There are 4 ways to turn a row about zero (a turn may also mirror it). The second row of each pair is the first, turned, with some noise. The first 36 pairs use one turn. New pairs use 3 turns, one after the other, and a turn may come again.
Known pairs, each followed by its turns in order:
7 -11 12 -1 2 31 -16 14
19 -16 -17 3 12 26 0 2
(3)

-7 -7 -3 17 18 -32 22 52
-36 -40 13 6 3 34 15 1
(2)

31 -2 -35 -30 -39 -53 -6 8
1 -46 -9 27 -51 -15 21 39
(1)

-80 -80 26 21 -59 16 80 -11
51 28 -64 -50 -91 -39 -59 -11
(0)

6 43 -17 1 -30 -8 -17 -3
-7 -2 -8 46 -18 28 1 9
(1)

30 -31 14 -7 25 -10 -1 -21
0 -11 -27 -29 21 -27 4 20
(1)

41 7 4 -37 3 19 -32 20
-28 -36 -30 -22 -7 37 3 9
(1)

-80 23 -15 -10 -4 -35 7 44
0 22 90 11 -38 12 0 12
(1)

-48 54 19 5 33 40 80 61
-21 35 -108 -61 -1 -28 13 3
(3)

52 12 -4 21 18 11 1 -37
-10 -2 -59 13 29 -11 -26 7
(1)

13 -2 4 36 20 -80 3 -13
-28 13 43 21 29 -59 12 -26
(3)

80 5 -80 -5 5 -14 46 69
23 -20 21 -28 100 -41 12 -76
(0)

-1 7 -60 15 -18 32 -1 31
6 -33 22 -43 33 -30 -17 13
(0)

-7 -13 -16 39 -13 60 2 -20
-35 -26 -20 -33 -15 -39 -20 20
(0)

0 19 6 33 -3 -36 13 1
19 33 -3 19 -19 -9 -20 22
(1)

48 -47 -5 -4 20 -10 63 14
9 5 -47 0 23 -18 -9 -76
(0)

-26 -50 59 -20 24 -80 -21 -2
-42 -4 42 -53 25 39 -67 -38
(2)

-8 -7 18 -25 -8 -4 18 12
2 -6 -8 -16 -15 -3 31 9
(3)

-15 -19 77 -37 0 72 -28 69
11 -51 -69 -21 34 72 58 26
(3)

-9 29 10 22 32 -15 1 -45
-3 -26 -9 16 3 -42 -37 -28
(2)

52 0 -8 -21 17 -3 -9 5
-20 -19 8 15 33 16 14 -33
(0)

-80 -14 -66 10 57 30 -59 -1
-42 -78 -36 10 -18 6 -88 -32
(3)

1 56 -2 36 -14 11 -8 -15
19 -33 -1 10 -13 -55 6 18
(2)

75 -14 25 23 16 2 -7 -16
-68 -1 -5 29 8 -8 6 -47
(0)

80 -31 -21 34 -9 -2 7 65
60 12 33 -56 57 11 9 -50
(3)

80 -1 76 -10 -15 -21 27 -24
-36 11 -5 55 -42 -2 40 -81
(0)

-80 27 10 60 62 5 -4 -48
8 76 51 21 81 -3 -33 7
(1)

28 14 -78 -59 -22 64 -12 6
40 47 -81 -2 3 6 50 45
(2)

-1 -55 35 19 5 31 -3 -4
43 -40 -18 19 27 -6 7 25
(3)

-1 -8 -3 -21 6 -9 -19 -19
-2 13 -19 -21 6 2 -21 -5
(2)

25 1 1 -4 -5 -13 -2 -6
0 -7 -22 2 -8 -3 3 16
(1)

13 -4 -20 -23 18 -1 -22 -10
0 7 -38 -14 -4 8 -14 -3
(2)

14 4 -2 -5 -9 -3 28 -72
-26 3 -38 -26 -30 13 49 -11
(0)

21 35 0 51 18 48 -80 -10
46 -26 -20 13 -70 -28 -47 45
(2)

22 34 6 40 4 -21 8 -18
-9 49 14 18 31 -18 -10 -3
(3)

-38 -6 -5 -80 43 -41 27 4
-29 2 -35 -10 85 39 -15 -29
(2)

New pairs, each followed by its turns in order:
2 -23 6 41 5 -13 3 30
-9 -14 8 19 47 4 16 -2
(3) (2) (1)

-25 34 6 -29 -15 0 5 -6
17 0 26 -7 8 12 41 -10
(3) (0) (3)

5 8 48 -11 -20 9 -17 -43
12 15 -45 7 11 -21 -16 41
(2) (0) (3)

-20 3 38 36 22 -12 3 -25
10 14 -11 -22 -23 5 -51 21
(3) (2) (0)

17 -48 -11 -3 4 15 -9 -38
-41 -13 4 31 -5 -8 -14 38
(3) (0) (3)

10 19 -6 11 -47 14 49 7
7 36 6 -6 39 -35 -30 -12
(1) (1) (3)

-5 -38 -33 68 -1 32 -27 4
45 -1 46 28 19 58 13 -1
(0) (1) (2)

-15 5 -18 27 31 22 44 -3
47 -7 1 -34 14 36 -6 0
(3) (2) (0)

-28 -44 -22 29 -74 44 -3 -23
-26 47 0 -34 20 63 -27 58
(2) (1) (3)

2 -4 -15 78 3 2 66 9
-1 18 32 35 32 -73 -35 -27
(3) (3) (2)

-12 -8 -17 0 20 7 10 16
9 8 -19 -17 -11 2 11 -16
(1) (1) (3)

-33 -4 -25 -24 -25 -41 -42 12
-42 -23 3 33 31 -17 -29 -29
(2) (0) (0)

-11 -8 -9 28 -17 -27 -45 38
-15 -37 20 -38 -10 -23 22 -34
(2) (3) (1)

-14 21 -7 -6 21 -27 -17 -17
-11 28 -30 0 -6 4 -28 1
(3) (1) (1)

6 56 -5 11 -1 0 16 1
-6 26 17 30 9 -6 -24 -33
(0) (2) (2)

-22 8 -7 21 -57 -25 -22 80
6 10 -61 26 10 -85 3 15
(0) (3) (0)

69 80 52 20 -15 -8 80 42
-1 84 -62 -19 -81 66 22 16
(0) (2) (0)

-2 11 -31 -29 -1 -30 39 7
9 -8 29 -4 39 27 -31 -1
(1) (2) (2)

35 -2 3 43 3 80 4 -13
58 -69 -11 -1 17 20 -20 -16
(2) (3) (2)

6 -10 -1 -34 11 -12 45 15
-10 -15 -22 5 -45 -28 -11 -3
(0) (0) (3)

-3 1 0 -10 -11 27 -44 -13
-34 19 -4 -8 25 5 17 -23
(2) (3) (1)

-28 24 -80 -33 23 -11 8 5
-20 -31 -29 32 48 -21 -19 -55
(0) (2) (1)

11 72 12 14 15 7 -32 -39
-8 -20 -29 60 35 43 -18 12
(1) (1) (3)

-36 -18 0 -48 -1 -11 -23 5
-13 -26 34 -21 -13 39 8 -16
(3) (0) (0)

-80 -23 6 80 4 -20 21 7
-25 -52 16 69 5 -26 68 -24
(2) (1) (0)

-34 1 -48 -10 56 -2 -1 40
46 -32 -39 -23 15 -52 -13 -6
(1) (3) (3)

28 -48 3 25 33 -39 -16 -40
4 14 -40 68 14 -11 -13 -37
(1) (0) (3)

-31 -15 -23 -8 -22 -23 -4 3
29 26 -22 -6 -8 13 -17 19
(0) (3) (3)

14 29 -18 -80 -15 16 -41 -38
42 -30 -33 1 -19 70 23 47
(3) (3) (2)

-23 -27 -1 42 -2 -24 -11 15
-15 24 -35 -6 -5 14 23 36
(1) (1) (2)

-9 24 -8 -28 33 17 6 9
38 -13 10 19 26 3 -4 -21
(1) (1) (2)

80 13 4 30 15 -50 -7 6
-41 49 -3 -14 36 -43 -52 -12
(3) (3) (3)

15 13 5 -29 -6 50 16 -15
-22 -25 28 -13 9 8 -40 -14
(2) (1) (3)

23 -22 -52 3 21 -28 -25 2
7 -12 -23 -16 -13 46 -6 50
(1) (2) (3)

-3 1 -11 -7 17 2 21 -63
-21 34 14 -41 11 27 -8 19
(3) (3) (1)

-43 -18 -34 -28 7 -1 76 14
-54 -18 0 8 -60 -4 55 -10
(0) (3) (0)

-6 -33 -28 10 -18 -38 24 18
-15 35 -12 41 25 -15 -10 25
(2) (2) (0)

27 -31 -67 -5 26 29 55 0
5 10 -13 -31 49 -16 -63 55
(1) (2) (2)

25 27 20 -60 -6 -7 11 12
-28 9 -54 -15 20 -22 13 -24
(1) (2) (3)

25 -9 4 -20 -5 35 -10 3
8 17 9 -14 8 -39 12 2
(2) (0) (1)

-16 -37 -20 -5 15 16 -9 -18
12 5 -27 -42 11 -5 0 4
(3) (3) (1)

11 -39 -57 17 29 -25 -1 58
3 23 -29 -50 1 56 18 49
(2) (3) (2)

6 -20 18 -11 28 -53 -28 -47
19 8 25 -33 -17 -11 -46 56
(3) (3) (1)

4 -3 14 4 -24 -28 -7 4
9 -2 26 -3 -5 2 -19 20
(1) (1) (3)

43 11 80 -18 26 -4 35 71
-21 33 -96 66 13 22 1 -5
(2) (2) (1)

-8 -6 -23 -31 -24 67 19 6
36 -41 11 -11 23 -33 34 -35
(3) (2) (0)

